Every row belongs to one group in each of 4 separate groupings. Each group adds its own fixed numbers to the row, and there is some noise. The rows also spread widely along 15 directions, which tell nothing about the answers.
(in the rows, 128 means zero)
Some rows, each with its group in each grouping after it:
[108 109  94 130 148  42 139 120 174 152 175 130 147 123 139 157 139 148
 167 114 120 149 113 128 142 142 110 130 104 135  64 105 146 111 118 164
 100 166 106 144 152 165 154 129 151] -> M X J_970 J_426
[ 99 142 115 146 151 113 110 129  81 161 137 134 106  97 168  56 185 117
 105 131 147  72 143 168  97 106 117 130 122 156 176 138  82 113  69 151
 187 126 182  97 121 127 102  97  75] -> R K J_28 J_147
[ 87 136 128 153 154 152 130  77 190 185 122 133 138 147 150 131 187 140
 141  81 112 114 146 168 145 161 123 161 111 166 171  88 153 124 131 118
 132  92 123 102 124 113 102 141 117] -> M Y J_91 J_571
[113 152  79  72  90 137 139 132 155 111  91  95 141 130  98 134  90 124
 147 162 109 164 144 126 150 122 144  72 141 112  98 174 108 130 152 104
 104 122 112 151 106 134 116 141 136] -> V N J_91 J_147
[138 146 163 153 163 151 104 114 149 122 165 153  75 116 137 107 178 143
 142 133 142 123  66 202 115 102 121 153 131 158 171 132  90 150  94 132
 159 108  91 159  83 150 121  97  93] -> R Y J_460 J_426
[ 96 131 120  96  99 115 137 145 136 183 116  94 136 133 110 132 176  84
 178 132 146  68 203 107 108  91 117 107 161 122 111 123 164 143 144 142
 143 122 137 121 166 146 130 115  60] -> V N J_460 J_729
[200 144 161 145 141  75 102 125 127  89 169 111 180 126 183 130 169  91
  96 119 149 178 126  94 112  99 120 159 131 110 134  92 137  98 167  90
 103 110 118 154 140 110 129 137 153] -> V F J_970 J_276
[157 167 162 159 172 117 123 140 105 122 123 162  80  99 150  68 197  82
  78 114 200  97 124 140 114  96 126 141 122 122 204  94 131 121  96 134
 176  93 156 133 122 120 114 108 124] -> M E J_28 J_729
[123 136 152 165 141  78 111 142 107  71 205 135 142 134 204 135 166 131
  91 112 132 110  97 114  96 112 108 176 125 145 113 106 128 106 131 157
 120 112 129 116 163 143 142 128  98] -> V F J_91 J_571
[101 130 111  81 131 108 156 150 108 123 103  93 163 168 135 128 138 177
 131 167 134  81 135 123 141  77  79 138 127 148 113 132 105 171 179 161
 105 153 141 142 143 158 173 147  70] -> M X J_460 J_276
[150 146 115 155  88 148 114 122 143 119 115 158 137 103 122 112  99  64
  94 135 109 146 193 125 131 195 200 104 151 101 147 152 160  85  61  75
 160 104 147 109 146  55  53 114 160] -> V K J_970 J_147
[ 93 148 161 137 107 112 147 146 109  73 137 151 114 169 125 185 104 118
 110 112 156  65 135  81 130 120 111 124 160 117 111  99 173 180 154 206
  89 109 117 109 177 136 150 117  92] -> V E J_460 J_426
[108 150  69 102 158  91 114  89 141  92 138 107 117 121 160 106 172 159
 115 142 109 175  61 148 127 108  82 124  85 154 119 133  47  78 176 127
 117 118 114 161  88 190 136 152 150] -> V K J_460 J_729
[183 123 161 148 188 135 128  76 107 140 125 153  94 135 104  87 145  91
 101 120 174 129 123 129 131 129 107 191 101 122 174  89 135 128 103 111
 153 106 123 124 135  87 118 105 161] -> M Y J_460 J_147
[128 119 105  82  95 113 147 159 174 102 163 115 111 149 104 171  95  96
 170 152 156 138 127 111 144 107 140 110 149  99  74 138 165 123 147 142
  95 120  96 166 162 184 136 127 133] -> V N J_460 J_276
[173 163 122 155 159  94 134 117  80 139 157 123 139 102  89 147 159 113
 127 156 134 117  92  89 115 126  94 169 131 138  88  72 140 133 128 150
 135 118  90 143 163 146 178  86 125] -> M N J_970 J_276
[121 139 106 120 136  71 145 135 116  77 125 162 108 115 154  94 108  91
 100  98 186 130 156 108 136 121 124  73 132  83 120 142 127 104 107 155
 130 130 173 116 136 126 123 117 163] -> M N J_91 J_729
[ 98 112 110 154 144  77 163 108 182 126 102 152 153 136 142 132  92 158
 112 104 102 126 151 105 179 173 135 157 108 140 122 101 166 137 107 140
 111 157 124 122 162  78 138 156 166] -> M N J_91 J_729
[138 148 143 120 153  86 155 166 142 138 112 125 128 106 129  95 157 125
 166 121 161 126 131 166 154  92 115 104 133 122 142 113 120 172 104 135
 149 139 132 165 106 119 140 119 124] -> R F J_91 J_147
[ 87 116  98 109  98 160 132  92  98 158 139  94 134 168  99 154 108 115
 134 167 100  77 156 101 110 144 112 169 141 151  86 145 143 125 136 153
 112 121 117  85 180 132 130 114  72] -> V N J_28 J_147
[132 155 127 125 121 162 116 101  46 174 108 122 144 175  67 158 109 146
 106 182 127  54 142  98 128 132 104 170 138 155 140 112 148 195 127 160
  99 119 117  95 144 103 140  98  68] -> M X J_460 J_729
[142 188 126 156 159  76 128 161 118 110 117 147 104  80 132 109 197 114
  94 129 148 113  91 116 132 106 118 131 117 145 163  61 121 130 123 142
 164  99 122 166 131 156 136 121 130] -> V K J_460 J_729
[163 113 132 129 190 122 168  89 158  54 156 133  98 139 113 106 139 116
 132 150 131 177  69 136 136 115  79 182 106 113  85 121 101  85 154 112
 152 119  83 171 159 149 165 142 163] -> M X J_460 J_147
[106 160  89  93  66  95 116 172 139  84 114 139 130 111 146 135  86 104
 102 133 144 143 163 108 131 123 177  38 151  93 129 168 121 119 121 140
 100 131 155 127 118 137  83 133 148] -> V F J_460 J_426
[155 148 142 157 167 103 124  73 127  72 148 159 100 131 138 125 117  98
 117  84 164 167 107 111 137 126 102 117 136  96 132 113 129 122 131 144
 111 100 106 123 116 108 130 103 174] -> R N J_91 J_729
[176 140 161 151 147 146  85  80 166 156 103 114 164 133 160  94 172 149
  93 130 108 166 134 167 135 130 151 190 104 163 220 121 111 124 129  56
 123 113 103 151  73  64  84 151 140] -> V F J_970 J_426
[110 122 142 137 139 162  69  78 114 160 168 121  71 129 147  82 138 141
 139 126 141 105 110 176  78  82 118 156 120 160 176 178  75 150 112 156
 138 119 115  99  79 138  93  89  80] -> V F J_28 J_571
[162 123 106 101 120 127  98 121  84 199 162  95 139 124  84 122 142 108
 170 185 132 130 143 138  92 122 134 142 131 132  91 159 139 132  90 119
 126 128 114 133 113 127 118  82 106] -> V E J_91 J_571
[ 47 116 102  97 108 151 173 142 174 148  52 127  98 136 112  78  87 156
 148 141 112  79 185 178 167 144 150  97 126 145 148 183 112 173  89 149
 156 161 156 124 119  98  99 142 111] -> V E J_28 J_147
[170 158 151 122 145 135 111 141 148 134 136 142  57 100  80 101 129 112
 162 144 182 143  89 151 132  57 143 110 141 112 173 133 123 183 105 138
 142 113  81 172  83 145 112  88 126] -> R X J_460 J_571
[ 96 135 124 125 170 100 139  95 209 152 121 120 107 121 158 104 193 125
 180  68 148 157 125 180 150 113  95 105 108 131 144 100 111 127 158 135
 134 115 122 157 101 160 125 132 153] -> V Y J_28 J_276
[116 165  99 149 141  64 129 142 102 134 105 116 183 101 133 132 153 192
  85 166  65 117  99 104 136 148 123 163 103 188 113  95 115 149 118 144
 123 153 113 147 127 110 159 140 118] -> V E J_91 J_426
[105 124 130 169 126  38  98 136 156 112 201 145 143 134 197 171 141 136
  95  96 118 117 111  80 116 129 131 172 115 150 122  74 168 114 131 164
  89 133 121 119 178 139 127 144 119] -> V K J_460 J_729
[ 54 161  83 166 122 134 125  65 144 118 131 148 103 131 140 152 134 137
  69 103  78 100 105  96 125 175 130 148 111 177 154  94 132  89 136 171
 129  90 106  64 161 134  95 137 127] -> R E J_970 J_147
[ 63 139 106 167 144 101 114  54 167 161 133 167  58 101 128 121 134  90
 145  33 148 121 156 123 119 160 125  91 122 122 147 106 145 112 104 197
 132 110 123  72 130 135  90  85 165] -> V N J_28 J_426
[145 118 172 121 148 122 116 106  77 159 113 121 131 173 154  86 153  93
 116 105 200  75 192 133 122  93  94 155 129 115 185 119 138 159 129 143
 116 118 172  98 125  83 112 112 100] -> V F J_28 J_729

New rows. What belongs after each?
[139 141 142 135 187  99 119  77 123 121 177 119 129 145 166 129 193 127
 152  85 166 157 100 148 109 106  61 136 115 123 111 104 115 116 173 149
 107 101 119 127 111 157 158 109 138] -> M E J_91 J_276
[101 116 113 151 154  57 118 145 164 147 175 153 127 111 179 130 178 149
  92 116 131 106  99 133 129 137 138 180  89 174 145  76 144  95  92 151
 134 143 134 136 159 160 123 146 127] -> M Y J_460 J_426
[160 113 148 109 166 145 139  80 215 141 117 118 104 162 110 111 153  98
 161 102 159 182 132 159 166 116 124 162 102 111 170 106 160 109 156  79
 121  90  87 166 112 114  98 152 174] -> V X J_91 J_147
[122 177 152 189 145  95 141 138 152  72 119 163 114  92 155 126 164 100
  70  94 125 118 111  97 133 138 139 146 132 134 159  63 144 116 129 145
 153  96 113 131 166 116 124 134 142] -> V F J_28 J_426
[104 158  97 109 130 132 170 144  77 130 118 106 137 138  82 147 140 148
 147 180 120  63 104 118 135 115  85 142 148 159  82 114 120 165 136 178
 136 121 107 134 158 169 183 100  68] -> R N J_91 J_276
[ 96 130 138 158 191 141 130  23 108 139 118 153  51 149  93 106 146 130
 124  78 144  92 104 125 113 132  66 180  96 157 158  98 120 137 144 197
 141  91  87  84 124 127 130  92 136] -> V E J_91 J_426
[141 118 110  85 121 103  98 161 139 166 153 114  80 109 111  98  94 140
 140 173 177 134  99 134 118  50 160 125 107 132 148 165 114 159 107 148
 105 155 116 161  90 161 114 117 121] -> M E J_28 J_571
[108 122 139 142 126  90 104 106 135 125 163 133  89 112 142 113 119  96
 154  82 150 111 148  89  84  58 110 108 158 107 122 146 131 146 142 173
 135 126 116 103 146 126 122  99  86] -> R K J_91 J_729
[107 148 111 147 121  67 128 151 180  82 173 133 147  95 184 153 189 100
 106 112 110 153 125  87  96 120 141 117 138 123  90 102 146  60 155 126
 135 114 123 135 181 165 133 157 127] -> M E J_460 J_426
[176 108 132 140 181 103  92  25 189 210 133 123 135 121 117 103 141 123
 192  87 138 219 155 168 143 146 115 133 101 111 147 127 132 136 106  83
 104 147 100 142  66  68 111 105 204] -> M N J_460 J_729
[154 144 108 104  94 151 117 161 140  97 135 119 166 149 153 143 119 119
  77 187 133 150 120 136 143 134 175 143 130 127 142 148 129  89 129  80
  92 109 135 148 130 132 102 164 131] -> M F J_28 J_426
[106 135 115 118 130  90 163 165 127  36 144 149 126 124 145 125  65 176
 134 155 127 144  89 150 149 126 119  82 139 110  58 182  89 163 108 169
 110 165 131 157 115 139 171 123 138] -> M E J_91 J_571
[ 91 123 121 120 123 133 153  90 104 201 118 122 148 171  82 167 108 119
 185 115 128  77 183 127 149 165  97 120 150 130  91 109 172 191 109 172
 101 127 128  82 154  95 135  87  97] -> R Y J_91 J_147
[130 132 115 137 177 108 125 102 133 141 140 150  88 133 129 100 145 148
 100 129 143 130  81 169 154 157 123 179  69 166 170  98 126 110  83 140
 133 112 115 141 102 131 106 127 172] -> V E J_91 J_147
[ 62 146 110 137 133 106 170 140 143 131 129 149  99 121 141 129 151  91
 143  87 167  76 162 135 140 147 114  86 140 114 114 102 151 122 104 185
 145 115 163  94 174 152 132 110 116] -> M N J_28 J_147
[ 78 129  91 108 142  92 163 119 157 193 120  99 143 143 115 148 190 129
 182 110 119  96 151 132 142 145  94 139 111 157  96  81 167 122 151 162
 126 117 120 129 158 165 145 133 118] -> V E J_91 J_276
[121 122 132  97 113 133 150 133 143 110 148 131 123 161 108 152  85 108
 195 129 154 139 146 168 151 143 118  78 159  89  68 165 139 167 110 143
 101 129 124 143 120 130 131 100 128] -> V Y J_91 J_147
[116 125  97 106 185 112 138  61 211 176  97 125  86 127 113  86 170 132
 187  88 147 178 119 196 174 137 106 120  78 136 161 116 113 111 125 114
 133 115 100 166  63 144 109 132 194] -> V N J_91 J_729
[115 145 163 140 164 154 118  69 180 114 171 135  92 144 174 123 212  76
 178  40 186 153 142 177  99 107  87  92 151  91 141 126 134  97 174 131
 136  55 127 112 107 158 113 109 125] -> M E J_91 J_276
[122 121 144 154 114 119 129 149 219 122 118 138 136  97 159  91 122 131
 155 120  95 145 165 158 137 112 177 117 158 123 152 168 136 143  89  81
 167 144 118 158 122  72  98 147 107] -> R K J_91 J_729
[127 157 113  98 119 108 146 148 182 114  64 113  66  76  48 103  79 131
 141 154 120 140 108  74 144  55 145 112 128 125 146 127 115 192 157 142
 144 147  63 184 126 134 136 133 135] -> V N J_460 J_147
[160 143 175 154 169 180 131  86 122 106 159 159  28 125  64 114 119  85
 142 125 170 115  80 130 100  96 109 172 138 117 143 122 142 151 120 153
 166  77  62 129 136 134 132  81 117] -> M E J_91 J_147
[154 144 121 143 142 109 111 121  81 185 148 105 162 113 113 128 152 121
 117 171 115 116 133 107  99 129 121 169 123 150 111 108 140 137 106 123
 129 138 126 117 149 103 143 106 102] -> M E J_28 J_147
[ 97 133  99 170 135  81 114  93 160 120 182 128 116  86 136 143 122 137
 143 108  72 140 100  82  94 118 121 147 140 152  80 123 129 113 131 163
 139 138  73 113 166 144 145 107 115] -> R N J_91 J_276
[142 133 127 112 138 136 125  96 107 118 117 126 169 180 147 135 115 157
 107 141 144 141 127 159 157 151 114 147 113 134 141 136 115 135 133 118
  77 121 137 122  94 101 125 139 146] -> M F J_91 J_426
[143 128 133 117 169 146 161  87 142 131 155 138  97 155  94 134 157  83
 207 112 184 139 126 181 145 145  82 112 140  90  82 125 145 118 118 135
 133  92 107 145 122 155 153  90 146] -> M N J_91 J_729
[123 169 101 121  97  98 116 164 218  77 123 136 126  85 157 135 101 137
 130 118 116 198 114 142 158 122 187  53 143 109 132 156 119 127 126 102
 110 127 108 181  86 140  98 143 170] -> V N J_91 J_276
[153 163 155 169 159 116 140 107 116 147 124 162 105 118 100 134 157  78
 116 101 161 116 140 113 143 158 129 141 131 117 165  55 181 143  90 141
 144  90 118 113 148  86 112  95 161] -> R E J_460 J_147
[128 138 127 126 150  95 150 125 176 130  87 147  93 113 112  93 109 134
 137 100 162 143 123 148 177 123 136 115  99 125 173 105 128 162 112 148
 125 134 111 156 100 113 108 128 190] -> V F J_970 J_571
[101 166  94 125  96 134 145 130 109 110 124 149  89 131  75 163  93  76
 114 132 145  84 129  63 132 126 137 103 158 113 115 107 171 130 135 176
 123  80 107  99 177 150 115 105 112] -> R K J_91 J_729
[145 150 117 114 137  99 144 113  97 176 107 106 177 145 108 144 191  70
 140 114 153 115 184 103 135 149 101 133 128 115 114  70 173 104 150 125
 115  92 138 114 157 118 130 118 141] -> V F J_91 J_426
[169 109 178 131 151 164 128  98 171 137 112 130 114 148 120  90  98 125
 153 128 169 152 148 164 151  97 140 154 135 106 173 153 133 178 114  96
 116 132 112 152  95  70 120 120 138] -> M N J_28 J_571
[156 145  91  94 106 123 128 117  32 126  94  98 171 154  77 136  95 116
  74 196 120  97 146  50 117 117 115 167 126 135 105 127 131 127 158 135
 100 116 126 115 161 108 138 122 107] -> V K J_91 J_426
[123 132 135 150 158  60 141 115 202  55 119 114 151 111 178 117  97 186
  98 122  83 193  75  92 160  83 117 159 112 147 130 112  88 155 173 120
  97 170  86 173 128 100 166 177 155] -> R N J_28 J_147
[116 131 109 133 110  84  81 136 148 176 183 105 164 106 168 136 150 151
 158 133  96 148 132 150 101 124 151 128 125 155 108 147 124 129 104 123
 108 147 119 130 106 133 110 120 106] -> V F J_91 J_571
[139 113 105 114  88 124  96 110 113 199 157 125 177 177 116 185  78 130
 119 160 134 103 172 110 149 173 165 156 130 138 126 125 195 140  88 127
  54 139 131  98 144  94 103 118 121] -> M N J_970 J_729
[ 65 124  87 120  86 120 105 124 165 154 137 164  73 113 133 120  74 121
 113  98 151  96 157 123 125 128 181  82 126 131 162 161 140 131  84 174
 120 133 147  81 128 139  60 112 125] -> M Y J_970 J_571
[158 150 148 143 121  76 117 175 108 125 139 106 178 105 163 118 158 112
 107 149 137 120 151  98 114  94 139 139 148 125 123 109 139 149 118 118
 124 141 146 149 146 104 146 120  98] -> V N J_28 J_571
[145 159  85 132 136 120 145 153  60 176  69 153 147 105  84  91 106 147
  91 179 134  81 150 150 166 180 152 131 109 150 156 121 132 159  39 136
 154 140 169 125 116  83 115  94 145] -> M K J_91 J_276
[109 137 109 118  63 154 120 128  95 107 150 142 150 175 123 183  41 116
  85 159 128  96 157  98 137 170 161 123 151 119 112 153 161 136 108 148
  71 118 140  74 166 103  97 123 113] -> M F J_970 J_147
[150 146 113 137  95 128 133 142 106 103 144 132 168 153 112 180  80 128
  67 190 104 113 112  79 157 165 162 179 138 148 121  98 169 129 103 121
  90 119 102 125 174 100 128 136 122] -> R N J_970 J_147
[ 92 149 100 133 127 109 154 116 139 109 118 159 157 171 135 176 103 167
  99 120 128 115 121 142 190 198 126 115 112 140 124  98 152 136 116 168
  69 127 132 116 133 129 128 141 160] -> M X J_970 J_426
[110 164  77 103 141  84 108 119 146 135 156 117  92 111 151 127 200 107
 110 121 169 132  75 118 125  82 115 111 101 150 160  89 111  69 157 149
 121  87 115 142 113 221 115 131 130] -> R N J_970 J_729
[ 98 191 115 135 146 164 136  99  92 158  92 138  98 128  80 126 142 128
 135 127 147  91 124 153 139 139  99  90 134 134 150 113 111 179 123 171
 133 100 129 101 104 134 128  86 105] -> M X J_28 J_147
[130 135 124  94  72 144 101 146  99 156 130 111 120 148 113 132 111  72
  95 150 162  75 182  84 105  95 163 138 144 123 168 133 165 124 128 132
 115 102 141  94 160 121  74 123  84] -> V F J_970 J_147
[115 111 151 140 149 136 131  71 211 149 116 139 121 171 149 123 164 104
 149  71 139 137 181 152 156 150 123 150 121 119 176 102 177 117 138 106
 122 103 121 120 133  91  86 150 149] -> V X J_460 J_729
[122  67 143 100 110 117 135 123 173 129 163 119 153 210 158 163  95 120
 145 130 157 106 169 114 149 113 125 179 130 112 114 131 185 127 151 125
  70 134 133 126 179 115 128 164 109] -> M K J_460 J_729
[ 83 125 103 151 130  73 153 157 220  91 146 134  89  66 137 113 102 138
 139 129  88 146  90  99 123  91 145 135 122 139  91 129 115 120 131 148
 162 160  90 160 179 157 145 153 125] -> M K J_28 J_147
[116 105 108 155 140 138 118  45 187 133 141 148 123 142 147 120 110 137
 127 101  96 164 141 164 150 200 142 156 107 143 142 143 132  89  98 110
 122 124 107 112 116  94  88 125 183] -> V N J_970 J_276
[105 134 113 130 128 144 112  76 186 174  77 112 122 137 133 108 161 122
  72 116  96 121 162  98 136 136 158 191  90 173 222  86 158  95 154  90
 137  94 117 106 143  85  66 178 140] -> V E J_460 J_147
[116 146 120 129 142 115 172 153 121  73 143 138 104 108 106 120 125 113
 168 140 146 118 108 134 123 106  98  98 154 101  59 144 110 140 128 164
 155 121 118 148 154 163 172 101 111] -> M K J_91 J_571
[113 136 126 121 150 120 168 126 173  47  97 158  73 122 124  92  82 124
 117 108 157 148 109 133 162 105 123 105 120  99 141 140 106 133 140 144
 141 117 122 149 128 127 127 144 165] -> M K J_91 J_147
[116 176 120 186 115  81 139 167 145  82 128 154 160  79 161 137 125 126
  77 134  82 133 131 110 143 181 169 117 143 137 115  98 142 127  75 123
 145 139 137 135 164  89 126 128 138] -> V N J_28 J_147
[141 147  97 120 123  64 143 168  68 139  82 132 162  96 126  82 109 136
  64 165 149  88 162  82 143 116 143 127 114 135 146 116 123 148  85 148
 136 169 175 123 146  92 135 119 133] -> M N J_970 J_571
[160 137 122  82 135 104 141 112 125 157 124  72 156 147  67 150 137  98
 202 147 136 160 147  96 126  82  84 115 143  99  63 121 147 156 188 122
  97 123  85 158 139 135 161 113 117] -> V X J_91 J_147
